The rows of a group lie close to one hidden flat surface of 13 dimensions, which may be shifted away from zero. Surfaces can cross.
Some rows, each with its group after it:
[ 2.34 -0.61 -1.53 -2.10 -3.07  0.30 -1.01  0.40 -0.43 -0.68 -3.09 -1.16
 -0.11 -0.15 -1.17 -2.22  1.08  0.79  1.36 -2.34 -0.68] | pavur
[ 0.56  1.97 -0.01  1.38 -0.06  1.08 -1.40  0.34  1.00 -1.08  2.49  2.03
 -3.36 -1.35 -2.37  0.43 -0.41 -0.32  4.15 -0.03 -1.08] | kefet
[ 2.01  0.96 -2.58 -3.72 -3.82 -2.05 -1.23  0.87 -1.55 -0.20 -2.48 -2.82
  0.29  2.83  0.53 -1.05 -0.64 -2.55 -1.63 -3.29  1.56] | bulo
[ 0.20 -0.39 -0.53  0.41  0.38  0.32  0.80 -2.41  0.66 -0.83 -2.61 -6.01
  0.83  0.23  2.84  1.98 -0.98  1.59 -3.08  1.71  0.93] | pavur
[ 2.91  1.22  2.05  0.04 -0.45 -2.22  0.98 -0.32  0.97 -1.82  1.16 -2.98
 -3.34 -2.47 -0.24  1.10  0.14  2.01  0.85  1.48 -0.03] | pavur
[-0.45 -0.41  2.26  0.79  0.92  2.22  2.24  1.62  0.40  0.17 -0.98  0.91
  0.92 -0.83 -1.22 -2.06 -1.54  2.08 -1.18  1.39 -1.32] | pavur
[-0.19  2.03  2.16  0.63  0.77 -1.60 -0.38  1.11  0.24  0.54  1.79 -2.72
  0.63 -2.90  0.44 -0.05 -0.21 -0.58 -0.26  3.45  1.19] | Tude
[ 0.77 -0.27  0.27  0.15 -2.59  2.70 -2.77 -5.12  3.62 -0.14 -0.45  0.80
 -0.07  0.04 -3.60  4.79 -2.57  0.79  2.85 -1.64 -2.61] | Tude
[ 1.53 -0.35 -0.62 -0.07 -1.21 -4.19 -1.21 -0.42 -0.88 -0.66  0.18 -1.65
  0.70 -1.05  0.12 -0.69  1.39 -1.26  0.79  1.01 -0.79] | bulo
[ 0.45  3.36  0.60  1.50  0.78 -0.78 -2.90 -0.28  1.92 -1.42  2.40 -3.83
 -0.46 -0.76  1.55  1.86 -3.13 -0.18 -1.51  1.87  0.68] | pavur
[ 1.16  2.22 -0.25 -2.04  1.59 -0.77  0.67  1.97  0.47  0.74 -0.51 -0.22
  0.69 -0.29  1.46 -1.29 -2.63 -1.43 -2.34  0.15  1.44] | kefet
[ 2.02  1.64 -4.36 -1.32 -0.11  1.65 -1.30  1.49 -0.61 -0.94 -3.79 -2.56
  1.22 -1.37  0.15 -3.96 -0.57 -1.15  0.23 -1.77  1.33] | kefet
[ 0.06 -1.54 -0.51 -4.06 -2.02  1.11  0.03  2.17 -0.36  2.03 -3.60 -3.41
  0.93 -0.92  2.39 -1.31  0.74  1.73 -1.20  0.31  1.42] | Tude
[-2.50 -1.22 -0.58  3.94  0.51  0.40  0.02 -1.22 -1.46 -0.77  0.79 -0.84
  4.32 -2.16 -3.63 -1.39  2.59 -2.17  1.50  1.41 -0.30] | pavur
[ 1.41  1.41  2.62 -2.99 -0.96 -4.38  0.20  1.50  0.26  1.46  1.61  2.40
 -0.43  1.72  0.08  0.35 -2.65 -2.34 -1.51  0.20 -0.96] | pavur
[ 0.70 -0.62  3.95 -2.72 -4.42 -2.21 -2.74  0.64  2.39  0.75  3.55 -0.32
 -1.49 -1.57 -2.56  3.15 -0.38  1.04  2.51  0.33 -1.65] | pavur
[ 0.35 -1.84 -1.37 -3.49  0.83  2.16  3.63 -0.52 -0.89  1.60 -2.85  1.23
  2.87 -0.38  0.73 -0.84  2.58 -0.27 -1.50 -3.56  3.84] | Tude
[ 1.59  0.68  4.63 -0.47 -1.35 -3.91 -1.04 -0.41  1.78 -0.58  2.15 -2.29
  0.96 -0.35 -1.15  1.56 -0.47  0.67 -1.29  1.72 -1.68] | kefet
[ 1.35  1.15 -2.30 -1.92  1.89  2.72 -0.59  0.48  2.20  1.23 -1.38  2.81
 -0.77 -0.94  0.13 -0.40 -2.90  0.36 -0.04 -1.90  0.56] | bulo
[ 3.27  1.10 -2.98 -0.86 -0.74  0.42 -4.94 -0.01  3.19 -0.49  1.41  1.37
 -0.41 -3.53 -2.07  0.51 -2.53  1.13  0.37 -2.99  0.59] | Tude
[ 1.62  2.43  1.02 -0.95 -0.69  1.15 -1.65  2.13 -0.16 -1.45  1.56  2.15
 -0.34  0.77  0.43 -1.92  0.69  1.02  1.14 -2.74  0.74] | pavur
[ 2.19  0.89 -0.28 -1.76 -1.23 -3.69 -1.44  1.72 -0.25 -0.50  0.16 -0.57
 -1.16  1.35  2.23 -0.73 -1.81  0.20 -2.59 -0.56 -0.14] | bulo
[ 0.32  1.69  0.72 -1.75 -0.26 -2.26 -0.48  3.20  1.05  0.38  2.45 -1.77
  1.29 -2.58 -2.75 -1.08 -2.11 -3.09 -0.60  0.69  0.85] | Tude
[-0.14  0.27  0.96 -0.23  0.91 -1.83  1.42  0.55 -1.52  0.36  0.33  1.30
 -0.35  1.36  2.47 -0.41  0.83 -0.30 -1.17  0.60  0.37] | bulo
[ 0.38 -2.72 -1.74 -0.55 -0.62 -4.28 -3.12  1.23  1.92 -0.50  0.49 -1.88
 -1.16 -0.71  1.74  0.57 -3.24  0.76 -0.31  3.03 -4.66] | Tude
[ 0.82  0.08  2.26 -1.88  3.93  1.83  4.39 -0.92  3.43  1.76 -1.40  0.91
  0.29 -0.74  0.87  2.26 -4.13  1.96 -4.11  0.92  0.55] | bulo
[ 1.68 -2.46 -3.09  0.96  3.14 -1.80 -1.36  0.72  0.07 -0.11 -0.62  4.54
  1.59 -3.28  1.90 -3.52  0.67  1.69  0.71  0.69 -2.28] | kefet
[-2.06 -0.22  0.39  0.56 -1.92  2.81 -4.72  0.36  0.22  1.48 -0.69 -0.58
  2.02  2.00  0.46 -0.38  1.76  1.58 -0.01 -0.66 -0.51] | bulo
[ 1.09  0.45  2.25 -3.58 -0.57 -0.63  3.15 -0.42 -0.43  0.40 -1.54 -0.32
 -0.21  1.63  1.69  0.28  0.93 -0.63  0.90 -0.40  0.03] | Tude
[-0.39 -0.53  4.77 -1.65 -0.34 -0.26  1.42 -1.04 -0.01  0.76 -0.62  0.20
  0.08  4.05  3.01  1.63  1.84  2.36 -1.26  0.43 -1.00] | bulo
[-0.03  2.97  0.32 -0.10  1.60  0.95  3.07  2.20 -1.43 -0.46  2.87  5.36
 -4.46  1.92 -0.16 -0.79 -0.78 -2.19  1.57 -1.79  1.59] | bulo
[ 0.09  0.40  1.12 -0.75 -0.23  0.47 -0.57  1.20 -0.33  1.13  1.24  2.05
 -3.12  0.88  2.56  0.65  1.23  2.38  0.14 -0.47  1.20] | bulo
[-2.61 -1.56 -0.71  1.01 -1.15  1.00 -2.11  0.32 -0.30  1.34  2.40  1.28
 -0.51 -0.92  0.20  1.91  1.45  0.78  0.32 -0.23  1.70] | pavur
[ 2.66  2.70  2.99 -0.18  1.80 -2.66  1.73 -0.02  0.24 -2.02  1.97  1.79
 -2.48  1.47  2.00 -0.01  0.25  0.44  0.92  0.25 -1.19] | kefet
[ 2.31  2.84 -1.07  0.88 -0.17  0.38 -2.55  0.15 -0.13 -3.78  0.70 -1.06
 -1.67  1.40  2.06 -1.31  0.36  1.06  1.47 -2.03 -0.01] | pavur
[-0.78  0.57  0.15  2.43  0.63  1.72 -0.47  0.03 -1.01 -1.48 -0.19  0.82
  1.19  1.26 -0.54 -2.09  1.61  0.52  0.91 -0.29 -1.02] | kefet
[-1.83  1.24  3.02  0.55 -1.40  1.77  0.17  2.34 -0.53  0.69  2.22 -2.15
 -1.75 -1.38 -0.85  0.44  1.40  1.09  0.22  1.34  2.44] | Tude
[-3.37 -3.71 -3.73  0.24  0.98 -2.89  0.54  1.15 -2.62  0.62  0.91  4.22
  1.75  5.06  2.56 -0.63 -0.55 -3.15 -3.06 -1.51 -0.69] | kefet
[-5.52 -6.26  0.97  1.60 -0.96 -0.85  1.83 -0.81  0.36  1.37  0.19 -1.90
  0.52 -0.21 -1.74  2.91 -1.00 -0.38  0.76  5.17 -4.65] | Tude
[-1.57 -3.31 -1.24  0.31 -2.51 -1.45  0.61  1.89 -0.90 -1.29 -1.18 -3.97
 -2.42  1.37  0.27 -0.03 -1.89  0.99 -0.90  2.01 -2.78] | kefet
[ 1.33  2.42  1.11 -0.65 -0.64  2.16 -0.28  2.44 -1.32 -1.31  1.18  1.73
  1.34  0.61 -0.61 -2.97  2.61  0.81  0.12 -3.89  2.70] | pavur
[-2.24 -0.89 -0.01  0.13 -0.55 -1.62  0.08  0.47 -1.40  0.30  0.20  0.50
  0.28  3.67  1.54  0.10 -0.78 -2.09 -0.30  0.96 -1.71] | kefet
[ 0.55 -0.17 -1.89  4.46  2.15 -0.22 -0.15 -0.28  0.97 -4.05  2.70 -0.60
 -1.20 -2.39 -3.13 -0.66 -0.69  0.26  0.99  0.29 -1.67] | Tude
[ 1.94  3.40  0.45  0.83 -0.21  1.11 -2.06 -1.26  2.21 -2.28  0.38 -2.43
 -1.17  0.58 -0.58  1.48 -3.40  0.70 -0.44 -0.53 -0.81] | Tude
[-0.44  2.19  2.33 -0.16  1.72  5.75 -2.22 -0.59  3.89  1.77  0.44  0.38
  1.21 -0.91 -2.30  1.54 -0.25  2.26 -0.57 -1.51  1.66] | bulo
[-1.09 -0.50 -0.92  0.47 -0.81  1.77 -3.90  0.69  0.74  1.29 -1.15  0.73
  4.13 -1.63 -1.60 -2.07 -1.21 -0.20  1.04  0.71 -1.92] | Tude
[-2.41 -2.75 -2.11  3.27 -0.96  3.75 -0.17 -0.08  0.20 -1.05  0.35  0.66
 -2.84  0.69 -2.42  1.30 -1.26  2.53 -0.42 -1.09 -0.84] | pavur
[-1.26 -0.39 -1.16  1.07  1.29  0.42  1.86 -3.42  0.62 -0.25  0.28 -1.10
 -3.94  1.68  2.17  4.87 -1.17 -0.19 -0.13  1.00  0.35] | kefet
[ 4.28  4.62  0.67 -1.03  1.96 -1.89 -2.65 -0.55  3.01 -0.94  1.14  0.93
 -0.68 -1.26  0.99 -0.04 -2.98 -0.38  0.46  0.04 -1.09] | kefet
[-0.45  1.89 -1.54  2.46  2.53  1.76 -0.07  2.19 -1.47  0.19 -1.14  1.02
 -3.11 -2.45  3.66 -3.35 -0.36  1.53  2.66  4.02 -0.48] | bulo
[-0.17 -2.59 -4.34 -2.89 -0.18  1.09  3.65  2.59 -0.70 -0.79  0.18 -0.02
 -6.53  0.44  0.29  0.76  0.02 -0.16  0.89 -3.32  2.06] | Tude
[ 2.80  2.11 -2.16  2.83  0.97  0.19 -2.04  0.38  2.06 -4.61  1.75  0.18
 -2.60 -0.83 -3.32 -1.48 -3.11  0.33  1.79 -1.24 -2.93] | kefet
[ 1.27  2.26 -3.04  1.16  0.06 -1.98 -3.30  1.37  0.70 -1.45  2.05 -0.26
 -0.83  0.21 -1.14 -0.38 -3.90 -2.09 -2.28 -1.31  0.39] | bulo
[-0.08 -1.24  2.28 -1.42 -1.62 -0.42 -0.07 -0.08 -0.28  0.32 -1.26 -0.89
  3.00  1.33  0.71 -0.40  0.93  1.09 -1.20 -0.14 -0.79] | pavur
[-1.23 -2.52  0.04 -0.70  2.27  3.23  1.96 -4.30  3.07  2.20 -2.23 -0.78
  1.48 -0.52 -0.34  4.49 -0.06  1.61 -1.78 -0.27  0.89] | bulo
[-2.19 -1.60 -4.00  1.59  0.69  1.43  0.37 -1.67 -0.91  0.18 -1.02 -0.67
  0.82  0.24 -0.70  1.04  0.83 -1.93 -0.16 -0.72  1.56] | kefet
[-2.05  0.00 -2.05  1.98 -0.62  3.85 -2.64  1.72  2.37  0.09  0.92 -2.46
 -5.03 -2.66 -0.91  1.85 -4.37  2.37  0.67  2.43 -0.75] | Tude
[-2.37  1.55  1.27 -1.57 -0.27  2.99  0.28  2.64 -1.76  2.99 -1.50  1.78
  1.64  0.98  1.22 -2.46  0.71 -1.19  0.87  0.67  1.21] | kefet
[-0.96 -0.42  3.55 -0.32  0.38  4.28  4.22  2.49  0.76  0.62 -0.63  2.41
 -4.53 -0.65 -0.53 -0.19 -2.20  3.93  0.97  1.97 -1.46] | bulo
[ 0.53 -0.16 -1.74 -1.69  0.71 -0.76  2.01 -0.16 -0.92  1.43 -1.12  3.88
  0.89 -1.29 -1.23 -1.51  0.10 -3.53  3.18 -0.26 -0.59] | pavur

New rows. What belongs after each?
[-0.52 -1.31  2.03  0.43 -0.47  1.29 -1.21  0.21  0.87 -1.06  2.07  1.10
  1.62  0.23  0.07  0.73  0.96  2.93 -0.70 -1.41 -0.28] | pavur
[-0.32 -2.85  4.20  1.97 -0.72 -1.02  1.25 -2.04 -0.44  0.51  1.35 -2.03
  3.47 -5.12 -2.70  0.80  5.55  2.42  1.13  2.64  0.71] | Tude
[-0.57 -0.52 -1.17  0.99  0.38 -1.20  1.68 -0.69 -1.66 -1.03 -0.55 -1.24
  0.15 -0.68 -0.53 -1.11  1.91 -2.15  2.53  1.60 -1.01] | kefet
[-1.99 -0.23  0.88  2.05 -2.11  4.49  0.47  2.40 -2.12 -3.88 -3.30 -4.96
 -0.38  4.79  0.44 -3.88  0.64  2.66  0.47  0.26 -3.13] | Tude
[-1.79 -2.33  2.02 -3.44 -3.66 -0.03 -0.35  3.16  0.85  1.55  0.44 -0.20
 -0.59  1.87 -1.63  0.72 -2.14  0.19 -0.36  0.02 -2.23] | Tude
[ 0.10 -1.07 -0.80 -1.17 -1.05 -2.02 -0.42  2.62 -1.28 -1.05 -0.46 -3.14
  1.34  0.73  0.95 -2.35  1.15 -0.31 -1.75 -0.38  0.28] | Tude
[ 1.48 -2.05 -4.24 -0.28 -0.12 -1.74 -3.62 -0.60  2.53 -1.65  0.82  0.25
 -1.91  1.39  1.61  2.29 -3.68  1.85 -2.93 -2.59 -1.58] | Tude
[-0.97  0.52  1.64  0.76 -0.99  3.25 -2.74  0.09  0.93  0.85 -1.26 -2.80
  3.95 -0.85 -2.38 -1.01  1.81  1.41 -0.72 -0.31  0.63] | bulo
[ 0.73  1.17  0.10 -3.37  0.25  2.69 -0.13 -3.25  2.31  1.65 -1.30  0.11
  0.35  2.26 -0.01  3.58  1.26 -0.89  0.56 -3.94  2.12] | bulo
[-0.80 -3.80  1.36  1.22 -0.05 -2.81  0.52  0.23 -0.58 -0.13  3.26  0.91
  1.30 -2.20 -1.45  0.38  3.39  1.10 -0.42  0.33 -0.02] | Tude
[-0.79 -0.43  1.78 -2.33  1.00  1.63  1.72 -0.35  1.53  2.06 -2.49 -0.20
  1.98  2.40  1.58  1.15 -2.98  0.94 -3.99  0.55 -0.28] | bulo
[ 0.68 -0.19 -0.17 -3.61 -2.01  0.40  2.95 -0.05 -1.23  2.31 -2.88  0.45
 -2.50 -1.93 -0.91 -0.42  1.59 -1.79  4.96  0.74  0.35] | pavur
[-1.01  3.16  1.13 -0.65 -0.14 -1.32 -3.11 -0.12  1.13  0.74  1.66 -2.44
  1.36  0.64  2.51  1.90 -2.49 -2.50 -0.06  2.57  0.37] | pavur
[-0.74  0.45  1.59  0.84 -1.62  4.39 -1.86 -0.80  0.68 -0.95 -0.67  1.43
 -0.84  4.47  1.05  1.37 -1.26  3.79 -0.70 -2.21 -1.28] | Tude
[ 0.18  1.03 -0.82 -0.02  2.46  0.70  0.32  0.74 -0.17  0.27 -0.32  2.45
  1.69  1.17  1.54 -1.45 -0.91 -0.41 -2.24 -1.14  0.91] | kefet
[-3.11 -0.12  2.35 -0.38 -2.06  1.64 -3.38 -0.16  0.45  2.41  0.93 -0.09
  0.92  3.48  0.70  2.49  1.21  0.59 -0.82 -0.33  0.22] | bulo
[-0.04  0.63  2.26  0.60 -1.00 -0.13 -0.27  1.74 -0.09 -0.61  1.60  0.96
  0.07  0.56 -1.57 -0.89 -0.46  0.58 -0.51 -0.23 -0.80] | pavur
[ 1.64  2.58  0.12 -1.53  0.39 -1.87  3.00  1.13 -2.55  1.36 -1.95 -0.27
 -1.83 -1.82  1.26 -2.67  1.39 -2.30  1.96  2.04  1.78] | pavur
[ 2.77  0.65  1.18  0.77 -0.30 -2.07 -2.45 -1.01  2.04 -2.39  0.49 -1.22
 -2.60 -0.23  0.60  0.37 -0.47  2.46  2.25  1.53 -4.23] | bulo
[-1.25 -1.21 -1.50 -2.07  1.73  3.37  1.63 -0.52 -0.35  2.08 -1.88  2.20
 -0.55  3.20  5.58  1.82 -0.26  2.54 -4.55 -2.95  4.12] | Tude
[-0.99  0.57  2.18  0.46  0.10  2.71  1.37  1.51  0.04  0.74  2.31  0.18
 -2.77 -1.22  0.25  1.57  1.10  2.92 -1.28 -0.57  3.67] | Tude
[ 0.18  0.31 -0.39  1.42  0.32 -0.72 -1.76 -0.87  0.49 -1.76 -0.31  0.39
  1.12  2.64 -0.35 -0.88 -0.71 -0.62  0.67 -0.18 -3.23] | bulo
[-0.35  2.46 -1.35 -0.42  0.05  0.85 -1.41 -2.37  0.70 -1.02 -0.21  1.39
  1.03  6.31 -0.07  1.87 -2.43 -3.51 -0.83 -3.73 -0.64] | kefet
[ 1.00 -0.11  3.74  0.73  2.17  1.34  1.95 -2.92  2.07  1.68  0.57  3.63
  0.54 -5.64 -0.80  1.67  1.03  2.33  3.81  3.30 -0.85] | Tude
[-1.36  1.34  0.43 -2.36 -1.83 -2.14 -2.39  2.40  0.31  1.38  0.85 -2.44
 -0.81  0.82  1.04  0.66 -2.72 -2.53  0.37  2.17 -0.94] | Tude
[ 2.10  4.67  3.60 -5.87 -3.12  1.84 -0.96  1.16  0.43  2.18 -2.34  0.65
 -0.52  0.90  1.25 -0.97 -0.67 -1.07  4.51 -0.64 -0.16] | Tude
[ 0.59 -3.84 -1.83 -3.28 -1.05  3.12  3.36 -1.32  1.85  0.45 -1.70  1.81
 -2.18 -1.35 -2.82  2.40 -0.10  1.38  1.61 -3.67  0.59] | Tude
[ 1.73 -0.09  3.12 -1.06  1.75 -2.24  1.41 -0.52  0.50  0.05  2.52  0.02
  3.17 -3.04  1.60  0.74  3.10  1.76 -2.77 -0.59  3.62] | pavur
[ 0.55 -5.28 -1.22 -2.82 -0.73 -4.58  1.19  0.48  1.06  1.35  1.31  0.54
 -4.10 -0.18  3.30  4.20 -1.69  2.80 -4.27 -0.03  0.10] | kefet
[ 0.82 -1.58  1.85 -1.88  0.79 -4.16 -2.17 -1.26  2.05  2.92  2.27  4.10
  1.31 -2.26  2.23  2.79 -0.80  0.70 -0.39  1.86 -1.18] | Tude
[ 1.69  2.04  3.93 -2.89  1.65  2.21  1.69  0.48  3.79  1.38 -0.40  0.72
  0.42 -1.34 -1.28  0.89 -3.22  1.82 -1.96 -0.11  0.15] | bulo
[ 1.37  2.23 -2.76 -1.48  0.10  1.44  0.39  4.03  0.53 -3.15 -2.13 -3.70
 -1.62  0.55 -1.35 -4.17 -3.87 -1.63  1.00 -0.49 -1.71] | Tude
[-1.07 -2.75 -2.01  0.31 -0.98  0.06  0.36  0.38 -0.88  0.19 -1.15  0.59
 -0.71  0.86  0.20  0.14 -0.90  0.72 -1.06 -0.36 -0.73] | bulo
[ 1.78 -0.72 -1.22 -0.02  0.56 -0.58  2.04 -1.36  0.54 -1.94 -1.73 -3.66
 -4.27  0.18  2.96  1.63 -0.41  2.55 -0.68  1.06 -0.41] | kefet
[-0.10  2.84 -2.80  0.96 -1.17  1.45  0.65  2.73 -1.64 -1.57 -2.23 -2.07
 -6.02 -0.27  1.07 -2.82 -4.28 -1.08  3.69  3.40 -2.25] | bulo
[-0.73 -2.51 -3.66  1.29 -1.40  1.50 -1.67 -0.07  1.07 -1.25 -1.91 -4.39
 -3.01  0.63  1.06  1.55 -3.06  3.07 -2.30  0.41 -1.15] | kefet
[ 1.20  2.97  0.24  2.29  1.68  1.91 -0.65 -0.46  1.07 -2.27  0.11 -4.63
  0.84 -3.80  0.17 -0.85 -0.25  1.30  0.50  1.79  1.28] | pavur
[ 1.30 -2.37 -8.50 -2.07 -0.58 -2.69 -2.09 -0.42 -1.31  1.54 -3.28 -0.47
 -3.13 -2.06  4.87  0.19 -1.59 -0.88 -0.09  0.13  1.35] | bulo
[ 1.79 -0.77 -2.48 -1.56 -0.26 -0.44 -0.06  1.59  0.00  1.28 -1.41 -0.73
 -0.64 -4.07  0.79 -1.28 -0.34  1.47 -1.54 -0.06  2.45] | bulo
[ 1.27  0.04 -1.16 -1.08 -0.50  0.19 -1.66  0.95  0.58  0.29 -1.57 -1.62
 -0.14 -0.50  1.38 -0.83 -1.14  2.03 -2.44 -0.48  0.73] | bulo
[ 2.90 -0.90  4.16 -3.14 -2.67 -5.64  3.05 -0.31 -0.81 -0.61  1.20 -2.17
  0.22  0.82 -0.41  1.50  2.49  0.08 -2.38 -1.27  1.34] | bulo
[-1.20  1.34  1.60  1.26  1.17  2.28  1.30 -0.73  0.19 -2.33  1.08  1.59
 -1.58  2.97  1.33  0.79 -1.14  0.26  2.15  0.14 -1.95] | pavur
[ 2.15 -0.14 -0.68  1.80  1.20 -2.17 -1.84 -0.94  0.16 -1.93  2.93  2.66
  1.68 -0.46 -1.29 -0.48  2.91  0.61 -1.10 -3.63  1.37] | kefet
[ 1.77 -2.29 -0.31 -0.27 -2.55 -0.19  2.18 -1.79  0.24 -2.32 -1.07 -1.53
 -1.61  1.67 -3.38  1.75  0.44  1.41 -1.17 -3.56 -0.57] | pavur
[-1.13  2.08 -1.52 -0.27  2.67  3.34 -2.58  0.47  0.72  2.31 -0.58  3.63
  0.91  0.51  2.40 -1.09 -0.47 -0.48  1.02 -0.26  0.32] | bulo
[ 1.34  0.42  2.71 -0.65 -1.24 -1.76 -3.10  0.39  0.63  0.03 -0.80 -1.37
  4.55  0.19  1.53 -1.57  0.08  1.87 -2.04  0.63 -1.46] | Tude
[-2.67  3.55  1.20  2.16  0.18  3.68  1.57  0.17 -3.13 -0.67 -0.35 -1.32
 -0.33  3.35  0.53 -1.41  2.63 -2.11  1.86  0.10  2.13] | kefet
[-0.05  0.27 -0.21 -0.39 -0.69 -0.38 -1.28  0.61  0.93  0.09  0.53  0.78
 -0.34  1.16 -0.28  0.60 -2.87 -0.53 -0.84 -0.25 -1.10] | pavur
[-0.31  1.76  0.65 -1.89  0.09  1.89 -0.93 -0.45 -0.57  0.61 -3.15 -2.67
  2.57  0.83  5.09 -1.27  0.82  0.46  1.10  1.55  0.41] | pavur
[ 0.34  1.80  0.55  0.71 -0.11  0.21 -1.91 -0.13  0.32 -0.28  0.81 -0.42
 -1.16 -0.15  0.15  0.04  1.18  0.02  2.06  0.33  0.04] | bulo
[-2.44 -4.70  0.02  1.39  4.57 -1.44  5.05 -0.67 -0.13  0.64  0.30  5.08
 -0.61  1.37  3.17  1.22 -1.76  1.16 -1.99  2.84 -3.09] | kefet
[ 0.15  1.28  4.82  0.96 -0.57 -3.60  0.89  1.61 -0.45 -2.62  4.56 -0.19
 -0.78  2.26 -1.36  0.04  0.63 -0.72 -0.16  0.48 -1.52] | Tude
